The first 6 rows are patterns. Each new row is the sum of 2 different patterns, raised or lowered, with some noise. Before adding, each is slid sideways (what falls off one end comes back at the other) and multiplied by a number that may be negative. Names go in the order of the patterns.
Known rows, each followed by the names of its patterns:
[ -6   9  -8  20 -12  14 -30 -11  20  -2   3 -15   7 -20  -6   3 -11  50
  13 -16  37 -32  16 -25  17 -13  -1  16   1   2 -41  13  18  -6 -18  25
  26  -7  24  -9 -28  21] : (4)
[  2  24  16  20  22   9  -4  51   6  15 -11 -55 -16 -40  22  11   4   4
  -7 -17  11  -1  26  24 -23   6  28  -5   3  -8 -32  11  22 -14   2  -6
 -24 -30   3 -58   5   0] : (1)
[-19 -31   6   2  46  10   4 -47  18 -30 -35   1  44  -1 -46   2 -11 -25
  -9  -4  21  -1   1 -12 -18   9  11 -18  25 -29  40  33  -6   5  -4  32
  -9  -8  30  25  16 -36] : (2)
[ 18  14 -18   3   2 -21   0   6  -5 -45  -9  -3  38 -13 -32 -36   6  12
  36 -28   2   5   3  -7  -2  47  -4   1  -4  11  15  18 -13   0   3   6
   5  20  17 -17   5 -29] : (0)
[ 15   0 -12   0  20 -28  19  15 -24  -7   7 -12  -1  -4 -32   3  -2 -33
 -34  -7   0   0  19 -46   9  -7 -32  16   2 -18   6 -17  58   2 -17  27
 -37  22  29   5 -11  -1] : (5)
[ 36 -52  16   0   9  -8 -14  -2  -2   8  47   1 -15  58  -9  17  -9  15
 -14 -14  -4   2   5   4 -12  58  10  -2  -8  23   8  26   1  58  34 -16
  -1 -28   7  58 -10  15] : (3)

New rows. What belongs after each?
[ 75  14  60  73 -35  40  51  26  20   8 -10  34  51  41  26   8  38 -12
  39 -41  38  12  16  47  40  49  48  23  59  82  28  33  27 -25  26 -13
  84  57  18  26  -4  11] : (1) (3)
[  8 -32 -35 -51 -41 -25 -15 -49  11 -50  -3  -5 -50 -29 -16  -8 -36 -27
 -25  -6 -18 -64 -55 -68 -32 -35  12  -9 -29 -85   3 -64 -62 -36   9 -41
 -82 -33 -44 -55 -41 -45] : (2) (3)
[ -3 -45   2  -7 -51 -24 -23 -30 -29 -39  -1 -15  -7 -46 -40 -49 -23 -25
  12 -45 -29 -58  -7 -55 -56 -36   5 -55 -75 -19 -34 -33 -38 -55  -5 -34
 -40 -12 -48 -20 -23 -35] : (2) (3)
[ 57  26  18  36  20  30  84  36  11  17  19  48  39  67  36   9   5  56
 -21  17  25  69  24  15  46  30  18  28  29  57  -1  30  33  30  27  40
   6  51 -21  41  66  33] : (2) (3)
[ 3 35 39 19 34 -3 64 39 16 32 20 53 41 45 19 12 48 24 26 21 50  6 46 16
  7 35 28 22 20 31 -1 25 29  3 36 32 20 49 21 15 17 35] : (4) (5)
[-35  -6 -13 -37 -35 -24 -26 -20 -10 -25  17 -25 -22 -31 -45 -31 -31 -42
 -18 -34 -35 -12 -35 -15   4  -4  -6 -40 -18 -17 -20 -35 -24 -43 -22 -39
 -18  -7 -25 -59 -12 -36] : (1) (2)
[ 38  -1 -18 -18  -6   1  -5   1 -17 -38 -18  -6 -41  -4 -32   0 -20   9
  18  -8 -18  -7  -9   3 -39  -2 -10  26 -27 -13 -28 -20 -58 -40  -6 -11
  15 -36 -51  -6 -14 -10] : (1) (3)
[-56  -3  34 -52 -58 -47 -26  -9  13 -76 -14 -12 -48 -59 -29  28 -24   1
 -64   0 -11 -32 -17 -20 -33  -7 -29  55   2 -52  14 -82  19  21 -32 -23
 -18 -27 -18 -23 -24 -42] : (0) (5)
[13 24 41 23 56 23 62 23 38 30 15 25 23 42 22 23 18 38 15 23 53 24 46 37
 18 34 25 38 26 33 24 36 28 29 30 22 41 26 43 44 25 31] : (4) (1)
[39 24 54 16  9 47 30 54 21 34 43 19 30 25 70 55 57 39 16  3 37 20 81 21
 69 53 43 12 31 67 34 63 49 36 44 31 29 27 47 40 34 42] : (4) (2)
[ 10   6  45  31  39  35  37  38  37  41  28  58  47  43  61  25   7  52
  18  64  35  50  70 -11   1  46  46  58  24  29  37  46  19  24  32  49
  44  11  47  31   5  73] : (2) (5)
[-32  -9 -32 -28 -36 -53 -20 -23 -52 -28 -48  -2  -7 -21 -44 -23 -10 -47
 -25  -8 -19 -14 -57 -12 -43 -31 -12 -16 -10 -12 -53 -18 -46 -41 -25  -6
 -27 -46 -38 -25 -36 -43] : (2) (5)
[-50  -4 -31 -68 -21 -31 -25   8 -28 -30 -36 -11  -3 -32  -1 -44 -18   2
 -16 -48 -18  -7 -23 -34   6   2  -7 -45 -34 -45 -10 -51   6 -12 -14 -64
 -13 -54 -44 -50  -9 -12] : (2) (3)
[-90 -36 -50 -15 -46 -26 -32 -45 -31 -31 -49 -10 -95 -15 -11 -33 -46 -40
 -32 -43 -83 -41  -7 -24 -38 -51 -97 -25 -44 -30  10 -42 -66 -28 -47 -48
 -32  -6 -42 -97 -35 -28] : (2) (3)
[-72 -23  -1 -36 -83 -28 -57 -59 -41 -47  10 -30 -45 -21 -71 -19 -42 -41
 -24 -61   8  -6 -39 -58 -28   2 -49 -53   5  -1 -28 -52 -59 -79 -18 -38
   7 -34 -19 -82 -13 -80] : (4) (2)
[  3  33  27 -17  -9  29  12  -4  32 -40  51  39 -20 -11   4  38   5  26
  -1  43  20 -43  11 -12   1  22  36  73  19 -40  52 -45   3  41  57   4
 -23  28   3 -16   7  29] : (2) (5)
[ -7  -5 -28  -1 -40  -1 -32   4 -26  18   2 -26  -8 -13   1 -11 -17 -10
 -14   2 -59 -23  -8 -41  -9 -34  16 -22  10 -13 -44  -7 -17   7  -2 -31
  -4   0 -27 -25  -3 -30] : (4) (3)
[  5  22  15 -17  20   8  -6  19   6 -12  14  14   0  22   2  -5   8  24
 -18   6   3  -6  39   6  17  32  -1   2  35   4  19 -33 -20   7 -28  34
  -2  -8   3   8  -4   2] : (1) (5)
[-24 -75  13  -9 -16  35 -15   3  -8   4  11  28   0  -6 -46   4  21 -46
   4 -17  10 -12  16  23  15 -12  -4 -17  20 -49 -19   4  11 -33  -7 -23
  -3 -79 -38  14  21  20] : (0) (3)
[-45 -18 -80 -36 -27 -52 -30 -17 -23 -52 -53 -38 -24 -47 -55  -8 -37 -51
 -40 -24 -47 -45 -28 -70 -50 -21 -80 -16 -43  -5 -61  -6 -52 -25 -16 -40
   7 -50 -33 -34 -25 -41] : (4) (2)
[  2   0   3  -4  10 -10 -14  19  -5  -1   1  12   6  13  -1  -2  29  19
  13   1  -1 -10  10 -12  12   7   2  -9  23 -12  16 -41  -9  10 -19  41
 -21 -29  -2  16 -11 -22] : (4) (5)
[-17  -5 -10   4 -52   2 -33 -14  -3 -22 -21 -15  -2 -29 -19 -12 -35  13
   8 -27  35 -45  -9 -17  -1 -22   1   0 -14  -5 -11   5   4 -41 -17  29
  31 -22  -1 -42 -13   3] : (4) (0)
[35  1 28 35  9 55 33 30 61 20 39  9 24 14 26 58 23 42 11 35 27 25 32 46
 51 33 48 23  2 44 23 41 28 39 16 45  0 32 28 15 33 17] : (4) (2)
[ 20  24  42 -24 -16  36 -10  84   4  30 -15  46  35  38   7  23  70  16
   6  33  77   1   3  31  11  46  65  -1  35  23  41  12  52  28  46  43
 -11  41  32  30  23  49] : (4) (0)
[21 32  8 47  4 46 14 11 41 18 38  7 25 17 28 31 -2 52 18 13 53 15 37  6
 16 19  8 19 23 44 -9 13 34 16  0 37 38 25 39 15 -4 31] : (4) (2)
[ 29  -4  11  11 -10  27  29 -33  59   8  -3  31  28  16  26   9  65  -2
   9  52 -40  48  37  31   4  29  42  22  11  20  38   7   4  28   4  20
  14   7   6  20 -36   6] : (5) (3)
[ 69  41  42  79  78  41  40  30  27  89  24  50  72  15  38  61  31  39
 -22  35  71  11  65   7  15  39  62  32  27  43  53  38  18  82  21  24
  61  50  38  57  35  44] : (0) (5)
[-43 -29 -14 -20 -52 -13 -33 -56   4 -48 -56 -19 -32 -26 -26 -28 -22 -23
 -19 -32  -8 -19 -25   1 -38 -53 -12 -46  -1 -28 -17   4 -74 -57 -17 -23
  -4 -41 -35 -29 -19 -43] : (2) (5)
[-80 -35 -66   3 -52 -86 -60 -32 -35   1 -74  -2 -29 -41 -28 -61  20 -24
 -33 -47 -27 -15 -19 -55 -37 -21 -48 -22  -9 -35 -58 -29 -71 -24 -27 -72
 -32 -36 -78 -58 -36 -41] : (0) (5)
[ -11  -30  -27  -49  -16   -8    1  -17  -26  -70  -36    1  -62  -26
  -12  -35    3   23  -12  -13  -24    4  -26  -15  -42   -5   -4  -42
  -55  -53  -35  -15  -27  -40   -1  -60   22  -50 -100   -9    7  -51] : (2) (3)
[ 21 -20   4 -70   3 -56 -32 -26  15 -12 -52 -16 -52 -30 -16 -27 -14  -5
  -3 -31 -21 -16 -24 -20  -2 -35   3  17 -29  -9 -39  -1 -15 -26   5  -9
  -2 -57 -37 -40 -23  10] : (4) (2)
[-14 -34 -16 -20 -28 -21 -27  16 -22 -30 -21  -6 -28 -23 -17 -12  -6 -16
 -31 -29 -22   3 -32 -10 -14 -26 -10 -30 -17 -27 -21 -26 -13 -16  -7 -17
 -49  -7 -15 -32 -11 -23] : (4) (3)
[-10  -5 -12 -28 -40 -16 -34 -17 -14 -29  -3 -65  10   3 -24 -23 -31  -6
 -21 -26   0  -7 -13 -56 -44 -35 -17  -3   3 -18  -7 -56 -10 -30 -47 -23
  14   3 -48 -17 -49 -32] : (2) (0)
[ -4 -28  21   3  -4  34   8  13  -6  25  26   8  16   1   4  16  18 -17
   6  10  32   7  18  27  22  13   6  10  31 -38  16  23  10  -5  11 -10
  14 -29 -25  25  13  20] : (5) (3)
[-12 -22  11 -29 -14 -28 -23 -12   7 -57 -11 -11 -35 -27  -3 -16 -41 -24
 -77  -6 -15 -67 -47 -29 -44 -26  -5 -62 -60 -38 -51  23 -34 -66 -55 -31
  28  11 -63  -3 -48  -4] : (0) (5)
[ 31  20  31   1  20  42  11  39  17  47  42  21  54  26  47  -5  25  61
  61  29  -8 -13  21  26  21  52  32  27 -37  37   4   1  17  43  11   0
  24  16   1  15   9  26] : (2) (0)
[-37 -70  -7 -29 -13 -25 -17 -31 -75 -13 -17 -33 -17 -55 -12  11 -28 -22
 -30  -9 -47 -43  11 -12  11 -64 -48 -30 -21 -25  26 -17 -25 -49  27 -37
 -44 -56  17   2 -22 -27] : (2) (0)
[-41 -50 -57 -35 -26 -40 -52 -59 -39 -42 -65 -52 -31 -41 -47 -42 -63 -37
 -52 -59 -28 -41 -41 -45 -41 -38 -49 -44 -37 -61 -29 -40 -68 -29 -49 -37
 -39 -35 -37 -39 -25 -38] : (0) (3)
[  2   7   5  26  47  29  12   1 -46  -5 -16  47   5  27  30   5 -26  14
  34  20  27  11  15  25  -5  10   4  -4  25  16  -3  20  -9  13 -30  -7
 -19   8  11  -9  27  22] : (1) (2)
[23 37 22 34 35  0 31 32  7 26 28 28 34 39 27 31 26 34 25 41  7 23 35 12
 17 31  2 40 -5 23 29 37 41 20  3 31 37  9 43 25 34 17] : (4) (3)
[ -48   -3  -33  -13  -51  -40  -32  -73  -11  -78  -70  -32  -54   -2
  -66  -32  -37  -54  -60  -37   -3   16   11  -53  -41 -105  -46  -11
    2  -49   11  -35  -29  -82  -34    1  -50  -32  -15  -23   -8  -61] : (2) (3)
